Every row belongs to one group in each of 4 separate groupings. Each group adds its own fixed numbers to the row, and there is some noise. The rows also spread widely along 11 directions, which tell nothing about the answers.
In the rows, zero is written as 128.
Some rows, each with its group in each grouping after it:
[ 99 182 186 140 127 145 122 181 153 141  94  92  90 109  96 137 146 138
 126 137 167 111 131  73 110 163 136 115 100  97 140  88 119  91 153 172
 118 143 146 130 123  97 136]
q209 gugi ror q91
[ 83 105 161 107 102  86 134 150 183 162 110  82 163 118 145  49 112 140
 106 143 138  90  80  67 146 150 163 160 154  38 119  96 142  87 143 183
  89 166 168 191  60 117 219]
q879 Zibi Nak q900
[122 124  92  89 117 117 120 155 142 133  94 103 151 119 173 125 144 131
 126 157 121 121 114  89 149  78  93 139 166 122 172 121 138 110 135 117
  84 131 158  74 118 165 127]
q233 Tumot ror q900
[164 152 129 129 106 152  87 145 153 133 139 126 127 128 131 111 129  94
 111 142 112 134 162 110 143 132 110 113  91 120 127 118 109 101 163  80
 156  83 157  91  95 103 133]
q939 gugi sul q111
[124 165 117 121 134 157  48 163 145 141  99 154  94 101 114 143 122 117
  98 155 171 135 109  82  96 105  94  84 116 132 117  78 121 131 111 100
 161  91  82  64 121 147 100]
q233 Goro kinuf q622
[ 81 190 104 117 116 190  83 136 172 125  86 101  77 139 134 158 165 133
  90 159 134 142 118  83  98  85  85  90 111 151 178 119 142  70  83 123
 107 101 154  71 116 132 107]
q209 Tumot sul q111
[104 114 116 140 134  97  89 187 156 153  90 126 165  94 142 104 117 118
 126 155 164  82  76  63 144 117 124 144 140 105 128  92 133 126 106 117
 115 131  82 115 118 141 153]
q939 fum Nak q622
[123 169 155 127  91 133 104 140 164 151 132  92  91 133 125 109 120 123
  83 140 156 120 116 109 108 120 131  84  89  98 102 100 128  94 142 128
 160  98 173 121  81 109 145]
q839 lotip kinuf q416
[113 120 133 155 134 152  64 182 163 118 104 172 106 115 131 139 144 121
 107 113 167  99 103 104 130 160 131 126 115 129 158 153 143 140  94  98
 101 119  73 138 144 148 112]
q839 Goro ror q91
[126 106 165 131  71 134  64 155 165 166 126 152  99 138 139  94 146 130
  51  98 172 119 106  93 137 157 132  90 138  85 141 152 161 154 123 104
 126 120 111 137  85 145 127]
q879 lotip kinuf q416
[116 150  99 112 170  84 143 161 112 166 118 186 194  87  77 129 143 122
 145  98 182  91  55  78 104 127 133 130 205  61 143  80 122 151 112 159
 107 130 131 175 140 176 205]
q839 fum Nak q622
[154 130 134 117 116 109 141 142 153  99 161 131 155 121 158 110 124 128
 115 134 115 148 160 164 140 107 124 129 147 101 130 165 118 124 151 106
 116 100 194 132 120 138 135]
q879 Zibi ror q91
[133 161 153 128 110 104 106 164 146 154 117 122 158 108 137 115 117 140
 140 158 182  93 132  89 127 124 119 105  92  88  96  86 120  85 173 117
 144  94 151 130 100  89 136]
q233 gugi sul q91
[ 92 150 147 111 104 149  95 151 178 139 100  73  93 122 144  94 114 125
  82 162 124 131 107  76 115 125 130 115 115 104 117  86 136  84 116 139
 146 144 149 114  78 131 155]
q939 Goro ror q416
[155 103 107  86 120 116 141 161 142 111 119  82 151 105 180  91  96 105
 134 175  66 142 128 121 158  83 113 168 173  99 135 126 119 118 160 112
 122 146 189  84 102 163 155]
q233 Goro kinuf q416
[119 152 124  95 149 168 101 157 178  86 142 133 122 110 105 103 111  96
 119 146  87 147 139 106 133 124 137 134 134 110 135 104  96  70 112 132
 133 130 168 144 100 114 189]
q839 fum kinuf q622
[166 136 122 127 165  95  73 205 128 114 142 164 187  75 127 119  95 119
 169 177 144 104 145  86 152 125 123 137 131  97  84  60  90 118 151 114
 164 111 103 113 133 113 167]
q209 fum kinuf q91
[ 73 167 147 149 113 125 100 144 196 107 111 119 123 126 157 131 116 165
 111 166 180  98 124 136 114 105 127 100  65 125 106 143 141  59  98 115
 106  88 152 156 113  89 110]
q233 Zibi ror q91
[162 128 155 130 117 119 139 185 139 143 123  79 122 106 114 101 135  85
 130 128 102 119 143  97 166 148 133 150 126 106 152 107 106 131 190 126
 134 141 159  89 114 124 153]
q939 fum ror q622
[174 116  75  80 144 145 117 154 109 120 136 168 158 110 113 113 146  69
 119 108  62 157 129  89 152 138 114 160 204  99 185 109 101 156 150 111
 113 136 154  85 123 193 166]
q879 gugi ror q900
[135 164 136 106 142 173 106 170 134 122 114 156  98 106  78 135 147 110
 114 104 133 163 121  90  95 150 126 113 174  89 155 103 110 145 140 156
 133 147 136 121 132 171 138]
q233 Goro Nak q91
[111 194 144 134 116 136  88 137 183  84 138 109  89 113 162 141 108 145
  87 157 164 162 136 157  82  77 101  59  82 144  75 134 115 106  96 113
 158  83 148 100 115 124  99]
q939 fum kinuf q900
[154 192 151  87 142 120 126 159 113 138 151 133 157  99 100 138 147 153
 146 146 147 152 182 103 108 115 102 107 165  79 117  83 101 115 187 156
 144 118 188 116 119 110 160]
q209 Zibi ror q111
[103 113 143 120 119  99 109 151 169 127 131 164 179 122 159 102 127 160
 109 123 166 106 119 124 143 134 131 130 156  84 123 159 151 109 108 117
  87 126 146 196 107 131 160]
q939 Zibi ror q91
[ 70 156 228 131  95 155  73 222 203  95  78  69 101 108 194 137 142 204
 134 187 185 107 184  71 138 123  99 123  84 134 133 161 145  55 144 143
  82 165 124 133 121  34  72]
q939 gugi sul q91
[104 120 134  96 142  90 103 161 171  94 127  98 124  71 206  90  87 142
  94 168 168 167  94 130 104  63 118 108 165 105  73 103 129 138  82 142
 151 140 106 104 101 185 142]
q839 Tumot ror q622
[173 197 163 125 141 156 136 191  98 102 152 157 113 112  73 186 184 124
 155  93 121 152 201 142 124 144  99 107 144 134 189 161  95 164 191 120
 117 116 182  88 184 116  94]
q209 fum ror q416
[114 177  83 144 133 144  72 149 152 133  97 138 111 128 134 157 135 123
 106 160 163 110  99  88 107  90  83  93  95 153 136  90 128  94  84  90
 136  73 117  72 137 145 101]
q939 Tumot kinuf q91
[137 128  96 145 154 121  99 177 129 116 102 183 151  98 138 145 129 117
 140 127 156 108 100 112 133 118 105 137 144 125 146 133 126 150 107  90
 106 109 101 110 161 170 108]
q233 gugi kinuf q91
[ 75 178 164 108 140  94 135 179 145 148 106 108 163  94 126 125 135 191
 146 158 181  97 111  70 108 120 117 134 159  78 118  89 139  93 128 181
  98 165 165 177 126 106 166]
q939 Zibi ror q416
[149 137  64 142 152 125 119 156 150  94 142 143 195 136 135 131 116  85
 186 170  77  64 142 132 186 108 119 178  79 145 175 134  94  51 142  64
  98  62 184 124 147  89 161]
q839 Tumot Nak q91
[123 103 140 109  95 205  52 179 187  88  97 128  61 124 170 114 145  99
  65 121 109 180 140  90 134 138 115 119 143 135 165 152 133 129 102 100
 115 152  97  81  97 158  90]
q839 gugi sul q91
[114 111 126 153 114 167  89 143 168 108 106 176  73 134 136 135 150 106
  62  72 151 144  91 152 115 151 133 101 140 131 173 199 157 178  74  89
  94 115  94 125 137 204  89]
q233 Goro ror q91
[138 172 153 118 116 148  66 164 141 137 124 135 102 108 127 147 137 137
  99 145 172 149 157 106 105 110  88  79 116 134 120 113 122 139 145  99
 161  95 108  68 125 124  88]
q939 Goro ror q622

New rows, each followed by its group in each grouping:
[105 121  98  87 105 159  62 154 173 122  97 133 128 127 155 110 133 123
  95 159 113 145 122  72 135 102 100 127 154 119 154 112 131  99 113 110
  99 131 124  86  92 144 120]
q233 Zibi Nak q900
[183 189 103 145 151 149 164 161 114 123 129  92  93 102  58 138 131  49
 143 127  79 143 127 114 115 135 137 128 105 118 145  57  72 124 178 137
 172 108 191  56 139 162 149]
q233 fum ror q91
[108 156 201 139 124  97 111 193 140 147  98 120  96  67 146 128 131 166
 110 116 239 136  98 102  82 127 113  82 143  89  91 114 136 182 141 160
 137 144  81 115 130 148  91]
q233 gugi sul q622
[162 123 129 142 119 113  65 173 133 166 136 151 122 110 110  97 127  84
 108 108 158  95  94  72 145 175 135 115 103  97 116  67 112 155 156 111
 159 100  86 110 100 138 160]
q839 Tumot sul q900
[100 153 140 152 148 128  79 183 147 119 103 178 130  95 127 164 139 153
 137 126 202 102 110 127 109 116 102 110 124 136 150 163 136 157 107 104
  99 101  75 123 171 133  81]
q233 Goro Nak q622
[131 109  98  94 116 130 108 159 155 117 117 116 162 120 175 106 117 113
 129 162  92 116 123 105 157  95 111 158 158 114 155 140 132 101 131  93
 102 130 167 110 104 141 155]
q839 Goro sul q416
[128 101 110 130 126  95 115 138 141 148 133 182 182 132 132  98 131 115
 110  96 155  97  85 122 149 149 141 128 167  73 147 141 139 137 117 108
 100 102 136 174 113 163 182]
q209 Tumot Nak q91
[134 128 149 124  92 113 129 149 126 184  99 133 108 123 135 132 163 137
  75  80 204 137  77 104  86 130 116  87 187  71 138 138 159 193 141 134
 116 127 124 113 113 203 118]
q839 Goro Nak q91
[142 160 133 107 128 129 140 158 135 127 119  89 119 105 144 129 148 129
 132 146 124 146 144 113 125  93 102 121 147 111 150 117 120 117 159 141
 124 128 180  82 123 148 126]
q233 Tumot ror q111
[102 189 140  81 124 174  94 132 176  85 147 117 109 129 119 111 116 129
 104 159 101 174 160 117 107 106 123  93 124 107 129 108 100  55 120 147
 147 116 196 132  91 100 162]
q209 Tumot Nak q416
[186 150  87 145 124  73 155 120 101 200 137 145 162 113  92 110 131  81
 116 105 159  98  71 120 115 122 126  99 136  66 108  78 118 164 164 104
 165  64 169 105 106 186 179]
q233 fum kinuf q111
[132 151 127 142 135  86 126 141 159 110 151 114 150  98 152 105  82 121
 123 153 170 121 103 151 103  94 144 104 110  91  66 104 110 111 123 132
 168  91 153 146 108 139 167]
q839 lotip Nak q91
[124 136  86  98 112 190  21 155 164 112 113 181 127 128 139 118 124  94
  99 160 103 137 138  69 142 120 101 109 111 140 149  99 118  84 100  61
 141  97 110  83  97 119 112]
q233 gugi sul q416
[104 166 225 125 101  86 109 190 160 137 129 118 133  90 162 137 144 207
 124 131 250 114 149 123 104 109 109  71 125  88  88 154 142 134 160 148
 121 119 133 159 117  80 106]
q839 fum sul q622
[124 160 132  73 143 110 169 173 140  99 109  60 149  82 165 122 117 157
 152 190 114 166 150 103 112  63 104 146 188  93 117  88 112  93 158 176
 117 170 205  95 119 153 144]
q233 Zibi ror q91
[125 125 116  90 136 207  66 169 138 141  96 176  99 123  85 130 179 100
  90  94 100 160 120  48 125 168 115 135 214  98 212 124 138 149 114 138
  93 170 110 111 116 181 157]
q209 Goro sul q111
[ 73 153 122  73 110 197  95 134 191 102  99 107 104 143 138 127 142 131
  90 155 104 155 136  95 112  91 110 120 153 122 181 146 135  54  99 128
  87 131 176 121  91 118 141]
q839 Goro Nak q622
[ 97 107 135 100 124 119 158 174 170  96 100  87 134 100 175  99 129 134
 122 138  98 139 103 117 145 100 137 160 189  97 162 161 142 119 108 151
  76 188 177 141 116 172 152]
q233 fum ror q416
[165 132 119 121 150  86 113 155 134  88 173 182 176  94 146 116  97 127
 143 129 137 137 143 176 138 111 118 127 145 107  90 149 101 159 146  99
 131  94 147 143 134 146 143]
q233 Zibi kinuf q900
[159 132 169 124 115  99 132 200 142 130 125  92 154  92 154 107 127 136
 144 147 142 124 149  96 147 124 119 136 149  90 113 116 117 128 181 138
 133 150 157 118 115 122 145]
q939 fum sul q91
[ 72 145 141 134 121 189  79 158 206  88 112 125  73 134 122 121 132 113
  87 132 119 137 125 121 121 134 133 129  94 142 165 161 124  84  84 118
  91 123 128 135 114 106 120]
q839 Zibi Nak q622
[112 149 155  95  93 115 105 128 179 104 151 123 128 126 185 115 122 162
  81 138 162 159 151 162 106  90 112  80 128 106  93 160 134 112 128 117
 122  99 173 137  86 125 122]
q839 Zibi ror q900
[130 109 130  71 127 152  95 192 145 102 102 149 163 108 161 132 150 151
 142 152 114 141 167  84 159 112 100 156 204 106 184 153 137 111 147 119
  75 166 147 118 128 142 126]
q233 Goro ror q91
[ 90 110 200 100 117 203  32 190 210  67 118 139  74 114 145  88 120 139
  75 136 121 179 164  93 128 173 151 121 149  97 133 152 128 101 104 154
 119 182  95 161  88 114 141]
q209 Goro Nak q91
[ 91 111 102  95 135 105 111 180 155 143  75  75 166  92 181  94 105 136
 133 201 117  98  83  45 145  90 113 175 173  97 135  77 145  89 108 142
 105 179 135 105 103 157 174]
q939 Goro ror q416
[125 130 183 120 131 117 123 183 186  78 150 111 141  90 146  85  99 129
 144 146 118 131 159 148 156 133 151 141 118  98 109 155 106  95 154 139
 122 140 169 170 106  85 165]
q233 fum sul q622
[123 132 193 111 109  75 166 149 146 122 146 124 151 102 161 115 136 166
 105 101 185 148 137 175 118 109 130  95 181  73 112 187 140 163 150 145
 105 127 172 161 118 148 145]
q209 fum ror q622
[128 160 161  83 122 196  89 187 144  94 120 151  96 114 109 141 164 132
 118 116 106 174 185  88 128 148 107 119 161 119 184 139 111 116 153 132
 110 163 155 108 129 121 105]
q233 gugi ror q416
[129  99  70 182 135  93 151 134 157 116 116 120 136 118 151 104 103  63
 120 116  99  87  51 165 153 124 144 166 103 133 145 159 127 155 102  84
  89  95 138 113 132 190 143]
q233 Zibi sul q900
[169 155 112 140 142 106 131 159 123 131 136 102 132  95 115 114 104  69
 143 137 118 120 107 115 120 129 132 135 102 106 106  71  81 140 177 119
 164  99 142  77 121 146 153]
q839 gugi Nak q900
[157 162 139 177 125 124 125 188 128 158 112  87 105 117  88 131 141  85
 146 125 123  81 122  87 148 169 122 151  73 131 152  93 101 135 193 119
 124 113 140  77 138 106 126]
q939 Zibi sul q900
[184 114  87 141 124  89 141 153 122 124 128 117 179 117 165 125 108  91
 158 160 113 101 128 156 156  87 107 147 117 122 136 146 112 137 180  65
 129  70 164  67 138 151 115]
q233 Goro Nak q91
[ 99 105 123  91 126 167  85 156 171 127 105 194 139 132 117 104 150 121
  88  87 132 125 101  69 138 168 140 140 192  73 174 140 145 106  85 129
  75 158 129 196  97 156 181]
q839 gugi kinuf q91
[136 169 129  82 127 193 127 156 128 108 118 114  87 129  99 150 165 109
 106 121  74 183 162 107 114 124 104 123 185 122 199 135 116 125 150 138
 107 152 192  76 131 160 127]
q209 Goro ror q416
[108 121 135  72  79 198  58 135 201 122 123 157 112 160 131  96 151 123
  55 120 111 151 145  77 139 143 131  98 149  88 158 136 139  56 103 110
 107 127 169 162  53 115 167]
q839 fum kinuf q91
[140 157  59 101 122 128 118 114 121 146 138 206 198 147 131 166 176 140
 126 111 141 114 130 133 124  82  76 112 177 116 184 170 144 119 118  66
  75  59 189 134 135 148 133]
q839 Zibi sul q111
[176 158 141  82 122 103 149 153 110 126 142 121 147  96 140 124 124 129
 130 129 137 166 151 131 111  99  98 105 177  82 103 110  99 155 194 136
 144 121 185  88 112 159 133]
q233 gugi kinuf q900
[ 96 140  58 139 132 155 107 124 153 140  92 150 102 135 118 148 154  86
  79 114 132 118  65 114 112 103 108 122 134 148 187 133 143 132  60  85
  88  91 119  85 136 192 113]
q839 Zibi ror q622
[115 141 164 132 138  70 145 148 145 110 137 125 153  83 167 111  98 147
 117 129 191 144 106 169  99  95 127 103 155  85  81 150 121 165 128 137
 133 111 131 137 125 156 137]
q209 gugi Nak q622
[110 124 176 131 117 101  93 186 173 148 121 102 152 109 154  86 125 152
 139 155 173  76 125  76 153 145 138 143 102  78 120 111 132  88 155 144
 115 133 129 167  92  76 175]
q839 Tumot Nak q111
[133 178 189 124 122 141 163 148 161  87 151  70  56  95 139 123 130 128
  90 102 144 203 136 172  71 105 134  87 156  95 108 160 119 159 136 183
 150 152 186 127 114 169 134]
q839 lotip sul q111
[158 131 165  61 125 169  70 206 155 102 140 128 162 104 122  90 118 118
 156 172  88 144 207  44 167 156 130 161 148  77 131  72  81  60 204 142
 142 162 160 131  83  62 180]
q839 gugi Nak q91
[129 133  81 129 104 180  54 135 159 162  95 142 114 148 116 122 148  81
  83 140 109 113 107  68 132 130 103 120 112 131 175 111 137 106 112  74
 130  89 117  71  99 144 133]
q939 Goro Nak q111
[108 149  97  88 137 146 144 154 144  96  98 125 139 123 156 155 160 147
 131 140 116 145 129 115 126  73  90 133 190 127 197 156 139  99 108 130
  67 141 184 105 147 173 114]
q233 Tumot ror q91
[ 73 141 147 142 121 146 100 138 188  89 116 160  74 124 163 135 153 156
  55  89 182 158  88 154  88 117 125  81 148 124 154 200 161 147  37 127
  89 124 114 158 139 192  97]
q879 Tumot ror q91
[138 130 165 173 102 144  65 185 162 148 105  90  52 112 130 114 126  88
  90 126 158 101 104  94 129 173 140 112  54 130 121 100 123 156 154 109
 154 113  72  69 109 130 107]
q839 Goro ror q900
[177 155 134 126 128  95 133 170 111 124 147 105 150 104 142 143 122 122
 149 150 135 125 158 139 141  95  99 121 137 117 123 125 104 145 195 115
 133 100 167  71 138 131 125]
q209 lotip kinuf q900
[116 157 218 168  87 166  40 198 176 134 107 125  53 119 129 139 152 157
  86 125 209 120 151  94 106 168 119  76  63 123 130 150 138 141 150 117
 140 108  75 106 127  86  59]
q879 Goro Nak q91
[137 187 146 123 109 137 142 154 133 153 109 102 122 138 111 164 159 146
 134 137 161 101 142 106 111 112  99 105 115 107 154 126 127  91 177 124
 108  92 199 112 128 104 122]
q839 Goro kinuf q91
[105 136 155  87 106 166  71 183 162 155 102 141 116 117 100 114 163 130
  95 120 153 133 128  38 126 149 123 112 166  87 165  96 129 110 136 144
 112 153 115 127  91 117 152]
q839 fum Nak q622
[157 171 172  79 140 196  89 180 156  80 166 162 109 118  64 115 137 112
 135 116  70 172 212 103 145 177 131 136 142  96 150 117  75  93 188 152
 125 150 186 151 108  81 163]
q233 Zibi kinuf q900
[ 88 137 185 160 140 142 103 189 178 108 117 166  90 102  94 108 132 131
 107  82 160 106  88 114 124 193 168 127 120  93 141 156 133 144  91 154
 102 163 110 207 133 132 154]
q233 fum kinuf q416
[151 127  88 119 134 118  90 156 126 128 137 179 181 120 123 132 133 104
 132 120 127 110 125 105 148 122 108 134 163 116 157 134 121 145 136  94
 108 105 126 115 135 152 147]
q939 lotip Nak q900
[199 141 175 113 171 113 139 216 113  77 176 119 118  66 124 120 116 105
 168 120 107 168 183 156 146 132 118 151 161 111 122 132  70 182 199 141
 153 145 148  95 158 139 138]
q839 Tumot kinuf q622
[111 148 189 114 143 118 125 192 154  91 141 135 125  86 138 128 131 164
 137 117 168 153 152 140 111 123 125 130 169  95 126 165 116 153 143 160
 100 156 136 159 143 120 128]
q839 Zibi Nak q622
[124 165 144 123 116 133  91 135 141 168 146 193 138 142  75 126 161 132
  99  85 177 100 120 103 128 156 120  88 126  87 160 130 129 114 135 110
 117  72 151 166 118 107 157]
q879 Tumot kinuf q622
[103 174  91 118 120 126  95 118 153 135 118 161 153 122 131 124 114 124
 113 150 156 107  94 108 104  98 113  91 104 110 112  99 126  81  98  94
 138  73 157 135 104 126 140]
q233 gugi sul q416
[108 144 166 107 105 168 109 150 192 114 135 114 101 135 108  97 139 107
  90 118 111 134 148 113 142 153 153 116 110  99 151 136 118  71 135 131
 116 126 178 159  82  92 173]
q839 fum ror q622
[139 168  80 127 133 174 100 166 135  96 106 108 108 126 140 171 141  97
 143 171  87 128 143 118 124  75  81 137 106 174 187 141 109 109 132  75
 115  95 157  32 160 134  78]
q839 Goro Nak q416
[135 173 122  61 165 170  93 157 157  52 171 167 169 104 120 128 109 131
 159 165  82 163 200 139 133  96 109 134 159 117 135 135  86  62 139 116
 126 111 193 154 122  87 174]
q839 Goro sul q622
[140 115 108 152 116  91 116 130 133 157 123 162 158 126 155 122 138 119
  98  98 172 108  80 149 119 115 112 109 156  99 137 179 154 184 113  82
 112  86 120 127 128 190 131]
q939 Goro Nak q111
[ 85 157 173 122 140 136 103 192 164 117  96 101  99  95 123 122 141 154
 130 135 162 110 112  70 122 147 131 129 125 106 146 101 126 107 129 179
  96 171 120 140 127 121 139]
q233 Tumot ror q900
[118 191 191 180 117 101 165 158 146 140 103  42  55  95 141 144 120 141
 105 133 204 130  94 150  63 112 128  78  89 105  83 117 130 156 151 165
 155 112 148  89 132 153  98]
q209 Goro sul q91
[108 140 146 129 112 139  85 153 175 111 115 133 106 115 163 121 123 130
  87 133 169 135 118 120 109 124 127  95 106 112 110 130 131 109 103 110
 133 108 119 127 104 135 116]
q839 gugi ror q91
[165  85 159 125 110 107 152 146 133 173 142 145 100 111 116  70 147  92
  60  38 140 160  76 128 118 180 156 127 210  37 129 146 143 225 144 152
 123 159 140 155  85 225 185]
q839 Zibi kinuf q111
[132 147  82 109 141 136 121 163 124 140 103 147 146 107  98 126 142  95
 133 129 110 124  89  72 123 117 119 136 171 102 168  87 115 131 123 128
 119 137 147  98 131 174 153]
q233 fum Nak q416
[ 96 129 163  53 147 132 107 180 159  86 127 151 155  80 166 119 126 179
 124 135 152 175 142 110 110  94 111 131 240  80 131 154 135 130 111 168
  90 184 144 176 116 152 162]
q839 Goro sul q622
[128 175 164  89 139 146  92 186 141 113 117 144 133  87 116 132 130 154
 139 151 166 157 159  73  98 123 109 102 158  84 111  81 104 108 160 159
 146 144 137 122 119 115 127]
q233 gugi Nak q91
[135 107 117 102 117 161  68 164 152 143 122 192 129 131  99 109 159  96
  87  82 120 122 106  70 149 175 135 128 171  91 175 125 128 140 116 114
  98 138 115 149  99 156 175]
q839 fum kinuf q900
[144 121 118 144  90 146  55 137 167 140 123 141  95 137 157 113 120  94
  64 130 158 123 111 124 123 130 125  85  81 126 113 123 138 132 116  62
 161  67  99  85  93 152 108]
q839 Goro ror q91
[ 89 136  96 133 134 105  81 153 164 126  96 124 153  98 188 131 121 151
 107 172 179 111  87  99 115  66  99 114 148 128 121 125 158 120  63 113
 115 119  98 110 125 169 128]
q939 lotip ror q111
[177 150 158  90 109 121 139 153 110 138 153 136 129 111 117 116 140 124
 116 103 131 166 160 139 117 130 118 100 176  79 131 134 116 170 197 125
 150 125 187 109 114 159 134]
q233 Goro ror q416
[ 79 178 137  94  98 127 127 125 147 128  96 141 111 116 174 153 154 186
  77 116 207 171  96 129  56  63  83  53 187 105 128 162 164 145  84 133
 103 123 160 120 120 184  79]
q233 gugi sul q416
[141 125 122 122 155 174  75 182 156  67 140 181 114 114 124 144 135 103
 128 109  96 136 149 137 147 149 120 152 142 143 177 183 109 144 116  97
  88 131 118 130 152 142 128]
q839 Goro kinuf q900
[ 92 139 167 111 149 136  88 167 184  87 138 125 117  89 131  86  93 130
 106 151 137 164 131 120 110 130 149 123 145  90  94 109 107 111 106 162
 138 147 120 151 100 120 167]
q209 Zibi Nak q622
[176 117 129 116 114 110 119 153 136 141 155 143 151 113 136  98 137  98
 112 110 126 134 136 127 146 134 132 119 149  84 127 130 120 146 163 105
 145 107 160 123  97 153 170]
q839 fum ror q111
[141 144 147 136 114 113 118 145 159 116 143 108 126 107 154 111 115 126
 113 144 150 133 143 155 126 103 130 103 107 106 107 144 126 120 148 117
 146 100 159 118 108 130 133]
q233 lotip ror q111
[172 142  48 117 141 129 103 149 113 145 122 141 158 115 114 129 125  63
 145 158  94 106 114  94 158  90  92 137 123 141 165  74  99 112 150  67
 142  65 144  40 131 151 135]
q233 Tumot sul q622
[108 154 153 156 120 131 112 147 196  69 128  98  77 106 180 122 107 128
  73 138 154 169 117 176  93  94 131  82  98 141  88 164 129 130  74 119
 149 113 133 115 122 164  98]
q939 fum ror q91
[104 165 141 142 115 147 104 144 157 167 110 135 100 131  78 119 149 110
  86  99 159 112  96  86 109 159 128 106 118 103 145 104 132 120 120 130
 118 110 135 138 109 126 147]
q939 Zibi sul q622
[154 141 123 113 127 149  98 185 113 172 100 133 110 101  93 128 157  84
 117 113 142 125 110  46 125 149 106 130 158 103 162  68 113 155 165 122
 135 134 105  65 118 155 132]
q839 gugi sul q622
[130 124 111  81 106  74 148 142 131 151 124 107 187 117 179  98 124 147
 133 157 138 111 112 109 147  76 107 129 174  81 131 115 142 106 153 117
 112 118 195 118  97 152 161]
q233 Tumot ror q416
[184 123  98 132 163 104 157 157 110 101 150 163 168  93 115 113 108  73
 151 104 103 142 116 155 135 131 135 152 167  91 132 129  89 169 158 110
 135 113 155 118 146 187 155]
q233 gugi Nak q91
[136 164 174 148 137 129 139 153 139 118 156 181 103 107  70 132 149 112
 104  49 169 142 125 169 107 170 151  89 136  95 143 169 114 177 136 134
 124 110 147 171 143 151 138]
q233 fum ror q622
[179 164 172 123 123  73 131 173 102 159 164 151 155  87 109 115 131 136
 124 101 181 138 137 123 109 142 124  86 159  68  82  96 110 188 186 135
 179 117 150 129 124 149 152]
q939 fum ror q416
[146 137 107  77 114 120 132 116 136 139 140 116 107 110 138  99 118 100
  58 107 135 190  83 118  83  91 123  86 210  71 100  88 124 164 118 153
 159 135 164 100  75 227 176]
q839 lotip kinuf q900
[161 170  92 124 139  97 128 135 133 133 130  85 151  89 157 117  88 110
 145 195 132 128 114 130 105  58 103 112 108 112  77  73 108 110 155 109
 181  76 172  65 107 147 145]
q233 Goro sul q111
[155 129  73 133 151  91 131 131 117 128 141 162 143  92 143 113  99  82
 109 109 136 137  54 153  98 101 127 118 170 100 102 114 123 192  96  99
 157  99 129 113 129 226 162]
q839 Goro sul q416
[124 189 160 104 150 113 152 159 128  97 146 154 139  88 120 155 139 170
 140 111 174 167 155 164  88  91 100  97 179 103 123 161 114 153 145 150
 109 122 178 146 155 141 112]
q233 Zibi sul q622
[157 153 158 140 109 111  96 175 146 132 144 109 140 114 133 116 118 119
 134 143 143 105 157 111 150 134 117 119  96 116 115 120 111 118 187 115
 142 106 146 110 111  92 137]
q939 lotip sul q900
